The rows are grouped in 4 different ways at once. Each group adds its own fixed numbers to the row, and there is some noise. The rows also spread widely along 14 directions, which tell nothing about the answers.
Some rows, each with its group in each grouping after it:
[  1  11 -11 -21   2  -4 -15 -24 -34  -8  11  -2   0 -30 -10   6  -3   2
  -1  -4 -12  -6 -22  -5   6 -21 -17 -15  15  16   0 -20  13  -8  19   9
 -10 -12 -13] -> k675 X k530 k276
[ -3   9   0  19   2 -11  -3  -5  10   1  -9  18 -11   5  22 -13  -2  12
 -12   9  23  22  15 -21   6  19   5  -2  26 -17   3   6  -4  13  -3   0
  24  -2   0] -> k651 X k931 k672
[ 15 -18   6   2  23  -5  -9   0   2  -5  23   4   7 -20   3  -2   6   5
  14  13   7 -12   0 -15   8   7   6   3   3   7   2 -22 -19   5  -3   6
  -6  25 -10] -> k675 R k629 k45
[  2 -11  -2  10  11 -21  -2   6 -13  -1  33  18   7   3  26  -5  29   2
  -4 -12 -23 -33   3 -19 -14  10  13  -8   4  24 -12  24  13   3 -19  18
 -17   1  -8] -> k518 Y k748 k784
[ 17  -1  -3 -13  10 -24   2 -12   4 -26  16   5  -9   5   2  -8 -10  -9
  -3  -2  17  11  11   3   9 -18  -7   0   5 -11 -11   7  -1  -9   6  10
  -1  -9 -21] -> k39 K k629 k276
[ 26  12   5  -5 -10 -30 -14  -5  -8  -6  17  -8  -5   2  15   1  -9   8
  -2 -19  13  25   1   5   2 -33  -6   3  18   1  -5   0   5  -7  14  12
   0 -26 -27] -> k378 L k931 k672
[ -4  -2  12  -7  -1  -2  -4   8   5 -14   7  -8  24   5  16 -12  31  22
 -19   8  13  22  19 -10  -5 -11  20   7  -6  18 -20   0 -15  15  -8   0
   8  -1 -10] -> k291 R k808 k784
[ 15 -17   2  17  25   3  20  -1 -11 -10   6   2  -6   5  -4  -4 -14  -7
   4  26   7  -4 -14   5  11  -2 -28  -2  10  -4   4  18   3  16   9  20
  -2   4  -8] -> k651 Y k634 k45
[ 18   3  18  -2  11  -5  -1  -1  -1 -11  13 -29  -4   8   6   2 -26  -2
   5 -13  20  10   6  15  -9 -23  -4  14  -2  -1   9  -9  -4  -4   5  13
   3   2 -15] -> k291 L k748 k382
[  3   5   2  20   1  -1  11  11 -25   3 -23  13  15  -1  21  11   2  13
   6   8   5 -25  -4 -11   1  19  -4 -16  10   3  19   2   9  24 -20   7
  -2   5  15] -> k39 P k530 k382
[  2  23  -7  -8  -7 -11   6 -22   5   2  11  14 -15 -10  -7  -1 -32  -7
  -2 -28  -6   1  18  -6   9  -2  -5  -8  17   4   9  -2  22  -3  -2  -2
   7  10 -13] -> k518 P k808 k382
[ -2  -2  -8  -1  24   2 -18   1 -28  -9   4  12 -15   7   4 -19  21 -13
  -5  -7   3 -11 -17   6  -3   2   1 -18   6  -4   5  17   7  -5  14  24
 -20 -23 -12] -> k378 K k634 k672
[  5  11  24  14  -6   9  50  20   3  -2  -4  -9 -19   5  15  -1 -20 -14
  17   4  -8  13  -3  10 -31  -2   4  48 -26  -8  20   6  18  -8  -2 -16
  11   7  30] -> k39 X k808 k382
[ 27  -8   1 -10  -1 -16   8  13  -8  -3  19  12  -1 -16  -2  -4  10 -13
  24   2   2   6 -12   6  17  -1   7   8  -8   2  10 -13  11 -16  18  -9
 -22  -1   0] -> k378 P k629 k382
[  2  -7  -7  -6   4   8  11  -8 -21 -18 -27  -7   2  13   4   3 -10 -11
   4  -2  11 -22  -8  13  -6  -9  -3 -27   3  -4  -7  28  13   3  -7  15
  -5 -15  -6] -> k39 P k931 k382
[  6 -14  -1  -3 -18   2  17 -16  15   7 -11   0 -12   6  -8 -23  -4  -6
  -6   1   2  29  -8   5  19   0   6 -12  24   8 -19  43  21   5  19  -7
  15 -14  -7] -> k651 Y k931 k382
[ -8  24  15   0   7  18   4  14  -6   4   4 -11  13 -13   4  -9   2  10
  -8   7  -3  24   6  -1   1 -18   7  23 -19  18  14 -34   1  30   5  11
   5  15   1] -> k651 P k629 k784
[ 20   8   4  26 -12  -8  25   4  25  10  -4  25 -39 -28  15   5 -25  -7
  28   1 -10  -1   8  -7  -6 -12  22  11   8  -9 -10   7   4   7  -4  -1
   4  16 -17] -> k518 K k634 k45
[ 28 -16  12  -1  13 -27  10  -1  -5 -26  34  -7  13   8  10   0   3   5
  -3  20  11  13   0  -1   2 -16 -23  15   4   5 -15   8  -6  -3   9   6
   0 -11 -15] -> k291 Y k629 k784
[-20  21  11   2   5  11   6  16  -9   7  -6  -6  11  26   9 -12  -6   2
 -17 -36   5  -4  20   4  -7  18   7   4 -13  13  38   0  17  11 -17   7
   6  11  20] -> k518 R k808 k276
[ 14  -7  16  17  -1   0  30  17  -8   4   5   0  -8   1  11  -8   6  -4
   7  10 -22   5 -19   7  -8 -12  -3  21  -8  12  -5  29  20  11   4  10
  -2  -7   6] -> k651 R k629 k784
[ -5  18  -6 -16 -21   4   4   4  -8   3 -29   2  -1 -14  -2   1  -7  -6
  10 -22  13   4  12  11   8  -7  28 -15  -9   1  11 -15  11  -4   7 -10
 -13   3  -1] -> k291 Y k748 k784
[ 15  -9   5   3  36  14   5  -2 -15 -11  11 -18  -6   7 -11  -9 -17 -16
   2   0   8  -9 -12  18   6 -12 -17   0  -3   4  15   5   4  13   9  31
 -14  11 -12] -> k39 L k634 k382
[ 15  15  -1  -2 -21 -18  28  -5  -2  -7 -10  16 -14 -21   9  15 -20  -6
  23   3  -4  -3   0  -6  -7 -10  -1   8   2 -13   0  -7  16 -13   0 -14
   3  -1   5] -> k39 K k629 k276
[  8 -24   3 -17   7 -12  -2 -28   5 -18  18 -12   6   3   5   4  -7   1
   4   1   9 -15   7 -17 -12  19  -7  -7  23   3  -5  -3  -3 -25  -6 -18
  16   5   0] -> k291 X k530 k672
[-10   4 -14 -34 -13  -8   7  -2  -3 -20  -3  14  16   1  -6 -18  26  -7
 -12  -7  11  23  17   0  23  -4  18 -12  -9   8 -12   3  14  -9   9 -17
  -8 -11  -3] -> k378 P k530 k276
[ 22 -13  13  26   4 -15  10   6  16   6  20  12  -4 -11  23  -3   5  10
  12  17   7   7   4 -19  -1   8  12  15  11   2  -5  -3 -13  11  -5  -2
   8  18  -5] -> k378 Y k931 k382
[-13  -2 -14 -19  14  -2  -9 -28   6 -17   8  14  -7 -13  -9 -11   5  -3
  -9   6  10  -1  12 -21   2   8   5 -17  16  -9 -12 -11  -8 -10   3  -3
  10   7 -11] -> k651 R k634 k276
[-20  26  -3  -2  -8  11   4   7  -9  12 -14  14 -13  -2   6 -21  10  -4
 -13 -26  -9  11   4   2   1   3  27  -1  -3  12  15   9  24  11   1   4
  -6  -1   6] -> k39 X k808 k382
[  6  -7   3 -12 -10   0  10  -2  21 -17 -14  -2   2  11   5 -15  -1  -6
   0  -4  25  21  22   8   8  -9  26  -7  -3  -5 -14  15  -3   0  -1  -8
   7  -3 -11] -> k378 K k629 k672
[ -5  22  14   0 -20   1  19  12   6  -4  -2  -5  -3  -3  19  -6   6   4
  -6 -14 -13  28  15   5 -19 -44  25  22 -16  16 -18   9  10  13  -3   6
   5  -7 -15] -> k378 L k634 k45
[-12  -6   8  14  23  18  29  14   0   0   5  10  -4  13   2 -23   9 -16
  -2  14   0   3  -1  -3  -1  33   2  17 -14  -1  23  12  12   7   4  -4
   3  17  29] -> k651 Y k634 k382
[  7  -6   1   8   3 -14  17   1   7  -7  12  22 -11 -12  13   1  -1  -7
  18  11   0  -7   6 -17  -8  12   6  10   2 -11  -2  -5  -1 -11  -5 -13
   3  12   3] -> k378 K k931 k45
[  3   8  -3   8  -5   4  29  -9   8  -6 -21  22 -36 -18  -3  -1 -30 -18
  23  12   9   4   0  -3  -3  15   1   7   5 -33  12   2   9 -16  10 -22
   7   8  13] -> k518 R k530 k382
[ 12   7  -7 -20   4  -4  -1  -1 -16 -17  11  -2   5 -29  -4  14  -8  -9
  21   1   6 -12   1   2  -2 -18   5   1 -14  -1   7 -38   2 -15   8   0
 -22   9  -8] -> k518 L k748 k784
[ 23 -35 -12  -9   1  -9  30  -9   0 -15  22  12  21 -25 -10  12   7  -6
  19  31 -12 -22  -5 -12  24  -9  -2 -16   1  22 -28   5   7   5  -3  -1
 -17  24 -15] -> k651 Y k748 k45
[-21  14   1 -19 -14  -2  10 -20  -9  -4  -6   1  14  17  -2  -9  -4   4
 -22 -22  -8   4   7  -8  -2  13 -12 -12  15  13   7  21  29  -2  -7  -7
  16  -8  14] -> k39 R k629 k382
[ 15  -5   1  13   2 -20  -1  26 -18   3   1  22  16  -4  21   0  27   9
  10   6  11 -11  -2  -8  11  21  14  -7   2   6  14  -6  -1   7  -3   2
 -20   1   8] -> k291 Y k629 k784
[  9  11 -11  -8   5   1  15  -1 -18  -3   7  20 -15 -33  -9   5  -7 -19
  22  12 -10  -8 -13  -5   6   1  -1   7  -9  -7  18 -31  15 -17  18  -9
 -16  10   8] -> k651 K k808 k672
[-12   0 -10   6  22  14  16  -7 -19 -10  10  20 -11 -24  -1  -7  14 -14
   2  18 -23 -14 -14 -15  -5   4  -3   2  -7   6  -8   1  13   8   6   8
 -10   9   1] -> k675 X k931 k672
[  8 -10   9  -2  18 -15   1  -4 -11 -18  31  -1   0  -1  13  -7  21   3
   1  26  -3   7 -12 -13 -18   0 -15  23   3   1 -13   0  -3  -8   9  -1
   1 -13   0] -> k39 P k748 k784
[  2  21   6  -2  21  -6  11   1 -20 -19  17   2  -5   6   5   1 -18 -13
  -4 -13  -2  -7   8   6  -9 -11 -19  13 -14  -4  19 -10  12  -4   0  18
  -6   0  -4] -> k291 K k629 k672
[ -6  10 -16 -14 -16  -8 -18   2 -31  -3 -27  21  13 -18   8   3  24   8
   5   1  13  -9  -8  -8  10   9  15 -35  12   0   8 -14   6  -6   6  -8
 -17 -18   4] -> k378 K k530 k784

New rows. What belongs after each?
[  2  11   1  -3  -4  19   5 -17 -16   6 -28 -12  -3 -13 -14  10 -37  -4
  13  -7  14  -9 -10   7   5   3 -13 -21  15  -3  26 -13   9   4  10  -1
   6  10   6] -> k675 Y k634 k382
[  6  12 -13  -3  -2 -17  -7  -3 -10  -1 -10  24 -33 -13   5  -5  -8 -18
  14 -19   5 -10  -2   3  -1  -3  19 -13   6 -22   7   1   9 -20   7   7
 -16 -10 -11] -> k651 R k629 k784
[  0  -3 -10   2   1   4 -25  15 -23   2 -28  11  18 -10  16  -2  27  12
   5   3  31 -16  -2  -4  12  15  33 -37   7   2  11 -17 -13  12   0  10
 -19  -3  -3] -> k291 Y k931 k382
[-26  27  13 -13  -2  26  18   3 -11 -13 -14 -17  25  13  -2  -8  -8   4
 -26 -11   1  17  19   9  -2 -15  -3   4 -20  20  10  -3  16  25  -6   9
  13   5   8] -> k291 K k629 k382
[ 13   1  -2  -3  -6   6   8   6 -33   3  -4   2   8 -32  -1  22   1   3
  24   5 -18 -28 -25   1  -6 -23  -3 -12  -3  18   4 -17  10   5   2  12
 -21   4  -8] -> k378 R k634 k45
[ -8  -5   4  -7  20  16 -14 -21 -27 -10  10 -22 -16   3  -2 -15  -4  -9
 -12  -6 -18 -10 -32  11 -25 -25  -9  -9  13  12  -9  23  13  -3  13  33
   2 -26 -17] -> k651 X k629 k382
[  2  -3  -1   3  15   6  23  34 -23 -10  -3  11  29   3   3  -2  23  -4
   0   9  10  -9   8   6  22   7   5  -1 -33  13  15  -6   7  24  -6  12
 -26  18  10] -> k291 R k931 k784
[  8  -4  12  20   6   1  20  13   2   3  13   2  -8  11   0 -26   9   3
 -14   6  -3  34  -7   9  21  -9  -9  15   2  17  -5  34  14  31  11  17
   2  -2 -10] -> k378 X k748 k276
[  7   4   5  13   5 -16  19  22  -5 -12   6  22  -9   3  19  -9  15  -5
   4   9   8  10   7  -3   0   5   7  17 -13 -10  -2   9   5  -1   1   0
  -7  -5   5] -> k291 K k748 k276
[ 11  -3   7  -3   1   7  26   6 -19  -6 -13 -17  16  14 -10  -1 -21  -6
   2   4  14   5 -10  21  17  -3 -24  -3  -4   5  24   6  19   8  11   6
   2  -3  15] -> k651 Y k629 k276
[ 11 -10  -4 -29  -6 -18 -19  -7  -7 -10  20 -10  18  -6  10   7   7  -3
   7 -30   0 -22   9  -3   0 -20  23 -22   0  25 -15  -7   3 -17 -11  10
 -14  -2 -24] -> k675 K k931 k45
[ -1 -15  14  -8   6  -8  -4 -10  10  -2  20 -14   0  26  18 -16  15   3
 -12 -19  -5  -3   6 -12 -24  11  10   6  13  15  -8  28   5 -10 -11   1
  14  -7   0] -> k39 R k634 k672
[  1  12  -2  -4  -6  18  16   6  -5   6 -19  14 -19 -33 -12 -12  -1 -11
  17  19  -1  21 -19   4  12  -3  16  10  -9 -10  12 -19   9   0  28 -11
  -6   4  11] -> k651 R k629 k382
[  6  14   1  -8 -28   8  -3  13 -11  17 -35  -4   2 -18   5   1  -2   3
  18 -25   8   1  -5  13   9 -11  37 -16  -4  12  14 -14  10   3   7  -4
 -11  -3   3] -> k675 Y k629 k276
[  7 -19  12  11  31   0  19  -3  -9 -27  17 -14  19   9  15   7  -1   3
  -2  26   2 -24   4 -12 -20   2 -20  11  -5   6  -5   4  -7  13 -21  12
   4  18   5] -> k39 L k530 k784
[ 12  -6  17   8   3 -18  -9   4 -10  12  22 -10   8  11  27   3  -3   7
   7 -18  -3 -21  -6 -11 -22  18   4   4  15  12  24  -4   6 -12 -12   5
   7   0  13] -> k651 Y k629 k382
[ -6  12 -11 -12 -14   1  23  10 -17 -10 -16  21  22 -20  -2   6  11  -1
   7  12   4   4   7  -5  19  -2   7  -9 -14   8   9 -21  11   6   5 -15
 -16   9  10] -> k378 Y k530 k45
[  8 -25  13 -11  12  13  25 -19  16  -2  26 -24  -3  15 -11 -14 -10 -15
  -2 -11 -24  -8  -1   1  -9   0  -8   9   5  29 -12  30  21   2  -3   1
  11  14  -6] -> k39 P k634 k672
[ 32 -11  14   5  -7 -16  32  15   4  -4  15  -3   2  -5   5   4 -11  -3
  17  11   4  17  -1   8  15 -11  -7  22  -4   9   3   0   7  -1  12 -10
  -6   7  -2] -> k291 Y k530 k45
[  2 -24   6   3  38   9   0  -6 -22 -35   2 -15  27  25   7  -3   7   5
 -10  30  24 -18  -4   0  -7   4 -27 -13   4  -2  -4  12 -15  16  -9  21
   5  -7  -4] -> k378 P k629 k672
[ -6   5  12  -2  11  20 -28  15 -18  -6 -32 -21   3  11  15 -21  17   8
  -2   7  39  19 -15  16 -13  -1  23   0   0 -12  18  -9 -18   4  17  10
  -1 -25   8] -> k39 L k629 k382
[  6  -1   7  -6  -9   0 -15  -7   3  -3 -25 -22  14   7  19  12 -17  11
  10 -24  30 -19  21  -2 -15   2  28 -21  13   0   6 -11 -13  -5 -24  -5
  13   7  -3] -> k675 L k808 k672
[  8 -20   4 -15   7  13 -10  17  -9   2  -6 -18  17  10   1 -10   9 -13
  13 -24  19 -21   0  17  10  12  33 -19 -14  16  25  -6   2  -6  -4   5
 -22  13   6] -> k378 K k530 k382
[ 19  13   6  14   0 -25  -9  28 -25   6   1   6  -1  11  32   9  -2  -1
  13 -32  11 -20   4   8  -9  -4  12  -4  -7  -2  26  -2   9  -3 -13  21
 -20 -10  -3] -> k378 K k931 k784
[-20  17  12  -2  -9  20   1  -6  -1   1 -32 -20 -15  11   7 -13 -11  -3
  -4 -22   8  12   0  10 -30  -5  16   4   2  -6   4  14   9  -5   4  -5
  21 -16  10] -> k675 L k634 k276
[  2   9   9  -2   7 -17  -5   2 -11  -5  13  -4  16  12  13   7 -10   8
  -3 -19  18 -11  17  -8  -2  16 -10  -1   4   2  25 -18   2  -4 -13   2
   6   9   8] -> k291 K k748 k276
[-11  18   6  17  -4   3  -5  20 -18  15 -26   6   6  22  26  -6   8   7
 -11 -35  10 -16  14   2  -7  19  23 -20   5   9  27  15  12  18 -18  16
  -5  -4   7] -> k291 Y k634 k672
[ 23   4   5   7   8 -21   1  -5   5 -11   6   5 -15   6   7 -10 -19  -3
   1  -2  23  19   5   6  13 -10  -7   5  15 -16   4  11   1   2   8  11
   1  -6 -15] -> k39 L k629 k382
[ -4  -4   6   6  20   1  12 -11  16 -13   7  -1 -21  17  10 -17 -13 -13
  -5   3  17   9  17  -6 -15  12   4  11   6 -19   4  11  -5  -8   0  -2
  19   5   0] -> k651 Y k634 k672
[ -2  -7  -1 -10 -18 -14  18 -11  -1 -14  -7   7  23  12   9  -1  13   6
  -8  -1   1   0  12 -12   0  13   2 -13  16  11 -17  27  18  -7 -10 -18
  11 -13   8] -> k291 L k629 k672
[ 10  11   2 -21  -2   1  -5 -14   5   2  29 -10 -12 -31  -3   1 -11  -6
   7 -23 -22   0   5  -5  -7 -32  17  10  -4  23  -4 -27   8  -9   7   7
  -9  14 -25] -> k518 R k530 k672
[  6  -5   2   7  11   1  17  -1  -8   2   1   3 -28  13  -3 -17 -14 -27
   4 -20 -17 -11 -12  17  -4  -2  -1  -2   2   1   2  41  30  -2   5  18
  -7 -10  -6] -> k651 P k629 k784
[-13   5  18  15   5  31  25  -1 -10  13  -2  -7 -11 -17  -4  -9   5   2
   1  14 -32   4 -26  -7 -21   1  -9  23  -4  20   0   7  15  19   9   1
  14   9  17] -> k675 R k634 k276
[-15  23  -8  14  17  13  22  -2 -16  -8  -8  25 -27 -13  -8 -12 -10 -17
  -1  10  -8   4  -8   0  -3   5 -16   8  -2 -17  13   5  20   6  17   7
  -2  -1   8] -> k518 L k634 k276
[  3  21   6  23   3  11  21  -2   1  10 -14  18 -29 -32   1  -1 -18   1
  17  31   5  20 -12 -12  -3  12  -8  23  10 -21  23 -26  -1  12  21 -13
  10  16  15] -> k39 Y k634 k382
[  8 -21  -2 -13   4  -5  13  -5 -16  -7  12  -3   8  18  -4  -6   9 -15
   3 -13  -7 -18 -11   6  -1  13  -7 -14   5  15   6  28  23 -17   4  -2
 -11  -9   5] -> k378 Y k634 k672
[  5  34  -2  15 -18 -11  13  12 -14  15 -11  25 -31 -17  18   1  -6  -6
   7 -27 -17   0   2   2  -9 -15  22   5   0   2   8   5  22   2   3   7
 -13  -9 -10] -> k291 Y k808 k672
[ 11   9   1  -7 -10  -8  -4   6 -28  -2 -12  -6  24 -15  12  27  -9   9
  20 -10  12 -29  -1  -4  -1  -1   2 -18  -2   8  18 -31   4  -2 -14   1
  -8   6   8] -> k675 K k748 k276
[-15   6  -7  -8  17  -1   2  -3 -18 -11   7   6  15  19  -8 -16   8  -5
 -23 -19   6  -4  13   2  19  12 -11 -16   1  13  10  14  19  12  -2  15
  -9   4  -2] -> k291 L k748 k276
[ 17  11  -4  -2 -19 -11  -4  -1 -18  10  -3   7 -18 -40  12  14   0   2
  27   3 -13  -7 -22  -5 -19 -21  20   1   7   1  -3 -24   5 -18  14  -5
 -12 -12  -7] -> k651 Y k808 k784
[-13  -1  12 -22 -10  18  26  -7  -7 -16 -11 -24  24  20   0  -4   5   1
 -12   7  -3  12  -1   2 -16  -1 -11   7  -6  17  -3  15  21  -1   1 -14
  19 -12  21] -> k39 K k634 k672
[ -6  26  -5   5 -11 -15  -7 -22  -9   6  -2  22 -18 -13   3  -7  -7  11
 -15 -16 -10  11   4 -15   4  -6  -7 -13  29   4 -10  16  15   8   1   6
   9 -11 -16] -> k675 R k808 k784
[  5 -21  -5   0  23   7  -7   2  -8  -2   8   5 -10 -11   3 -13  15 -17
  15  -2  -1 -27 -12  -3  -3  12  22 -11  -4   6  -3   2  -2  -7   1  11
 -16   9  -5] -> k675 K k931 k276
[ 23  -5   0   9 -11   0  12  -1  -2  14 -16   3 -24 -17  -4   1 -20 -13
  27 -20 -11 -15 -17  15   4 -13  16 -13  11   5   0  15  18  -1   6   7
 -12   4 -13] -> k378 L k629 k276
[  8  -6  -3 -15  18  -4  -4   9 -27   1  35   3   5  -5   3 -11  31 -12
   4  -8 -22 -12 -19  -3   0   3   1  10 -11  25   9  -7  21  -8  13  11
 -27  -6   2] -> k39 P k931 k672
[  0   3 -12  -2  11  -5  19 -22 -23 -26 -20  11 -17   1  -7   5 -27 -16
   9  17  13  -8 -13   4  -5  -2 -35 -10  14 -30   1  15  15 -13  13   1
   1 -16   2] -> k39 L k931 k45
[ 39  -9   9  23  -8 -13  17  22 -14   7  -4   4  -9 -20  21  16   2   4
  31  13  -8 -17 -22   5  -1 -22   9   3  -1   8  -9  11   7  15  -3  16
 -21  -2 -11] -> k39 K k748 k784
[  5   8  11 -22  -2 -13   4   5   5   4  44 -11  10   2  11  -7  11  -6
  -4 -34 -23   3  15  -7  -7 -11  19  24 -18  35   5 -13  20  -9  -7   1
  -9  13  -3] -> k39 K k748 k672
[ -5   0   4  17  27  17  -2   7  -4  -9 -15   2 -24   7  16 -15   0 -13
   6   3  18  -5   3   6 -20   0  19   4  -8 -21   3   4 -12   9  -1  17
  -2  -1  -9] -> k378 P k931 k672
[ 12  -3  20   7 -14   8  16   3   9   1 -28 -21  -8   9   9   1 -20   6
  11  -1  23  17   3  11  -9  -1   7   8   7  -8   4  10  -2   1   2 -11
  18  -3   4] -> k291 R k748 k672
[ -5  -9  13   1  23  13  24  -4  17 -15  18 -11  10  11  -6 -14 -13  -5
 -13   2   4   5  23  -2   5   5  -4  13  -9  15   3   1  -1  19 -11   5
  14  34  -1] -> k291 X k629 k276
[ 26 -17   9   5  11 -21  -7   9  -4 -10   1  -2  11   9  18   2   3   9
  16  13  32  -7   0  -4   2  18  -1  -1  11 -10  11  -7 -14  -3  -5  -3
  -1  -3   5] -> k39 P k629 k784
[-13  10  -8 -22   4  -6  -8 -11 -13  -9   4   3   5  10  -8 -10  -4 -10
 -10 -26  12   0  10   1   6  15  -5 -16   6   1  24  -4  16 -14   5  -5
  -3  -2   4] -> k378 X k634 k784
[  4  -9   2   8  -6  11   8  10 -19  -7 -20   7  10 -20   9  -2  29  11
  10  38  -4   2 -25  -4  -5  -8   9  -7   1   8 -19   7  -1  16   9   0
  -6 -15   2] -> k378 K k629 k784
[ -5   1 -13 -29   2 -17 -15  -6  13  -9  16  13   0   4   0 -25  20  -7
 -12 -27  16  11  27  -9  16   8  36  -9   2   7  -1  -5   1 -14  -2  -7
  -8   6 -12] -> k39 X k808 k276
[  0  -6   1 -14   9 -12  -5  13  -2 -13  17   1  19  16  10 -21  28  -5
 -11 -20   9   5  16   1  10   4  24   0 -13  16  -1   8   5  -4  -6   4
 -11  -2   0] -> k675 L k629 k276
[ -2  17   7   4 -14  14  31 -21  10  10 -16   0 -17 -10 -15  -2 -42  -3
   3   6  -2  24  -2  -2   8   2 -23   5  21  -4  12   4  24  12  13 -14
  31   9   8] -> k651 P k634 k382
[  5  -9   9   2  30  12   2  -9  -9 -17  17 -16  -8  -4   6  -4  -8  -8
   2  20   1  -8 -11  -4 -19  -9 -11  12   0  -2   1 -10  -7  -1   5  15
   5   3  -5] -> k651 K k530 k672
[ -4 -13   4 -18  -3   4  -4  -4  -1  -9   9 -12  21   9  -1 -15  17   9
 -11   5   6  16  -1  -1   8  -1   1  -6   7  23 -12  13   7   3   9  -2
   5 -12  -5] -> k518 K k748 k45
[-16  14   0 -17   7   0 -17  -6  -1 -18   8   0   0   3  12 -22  21   1
 -18  -8  12  24  15  -5 -13 -15  23   6  -5   0  -8  -9  -9  -6   9   3
   1 -15 -13] -> k378 Y k629 k672
[  3  -9   6  -7  16  10  10  16 -10 -11  14  -6   4   2  -1 -20  24 -13
   0   3  -5   7  -2  12   2  -9  14  14 -25  18  -6  10   7   5   7   6
 -16   0  -3] -> k675 P k808 k784
[  1  19  -4   1 -13   4  32   1 -15  -6 -20  14  11 -11  -5  10 -17   2
   1  11   5   7   5   0  18  -7 -12  -6  -4  -1  11  -5  18  15  -2  -4
   4   9  10] -> k651 R k808 k382
[ -3  22   0 -12   2  -2  15 -20 -20 -21   5  -2  -9  -5   0   7 -23 -12
  -2  -8 -14  -1   0   2 -15 -25 -22   7  -3  -2  -5   1  21  -8   4   6
   5 -14  -7] -> k675 P k629 k672
[ 19 -28  16   4   7 -13  12  -6  19 -16  26 -18  -9   4  23  -5   2  -3
   9  11  -8   1   1  -6 -31 -24  16  22   4   7 -35  22  -9 -12  -8   3
  12  -3 -18] -> k651 L k530 k45
[  7  -1  -2 -16  17  -2   7  -8  -2 -27  -5 -11 -14   8  -1  -2 -26 -22
   9 -10  25  -9  12  14  -5 -11   1  -1 -11 -20   9  -6  -2 -17   0   5
  -5   4  -6] -> k39 K k530 k276
[-20 -10  -1 -26   8   3   8 -19   0 -19  13  -2  16   9 -13 -16   5  -3
 -13   8   9  14   7 -12   6  26 -16   0   8   6  10  -3   8 -14   9 -25
  14   5  18] -> k378 X k530 k45
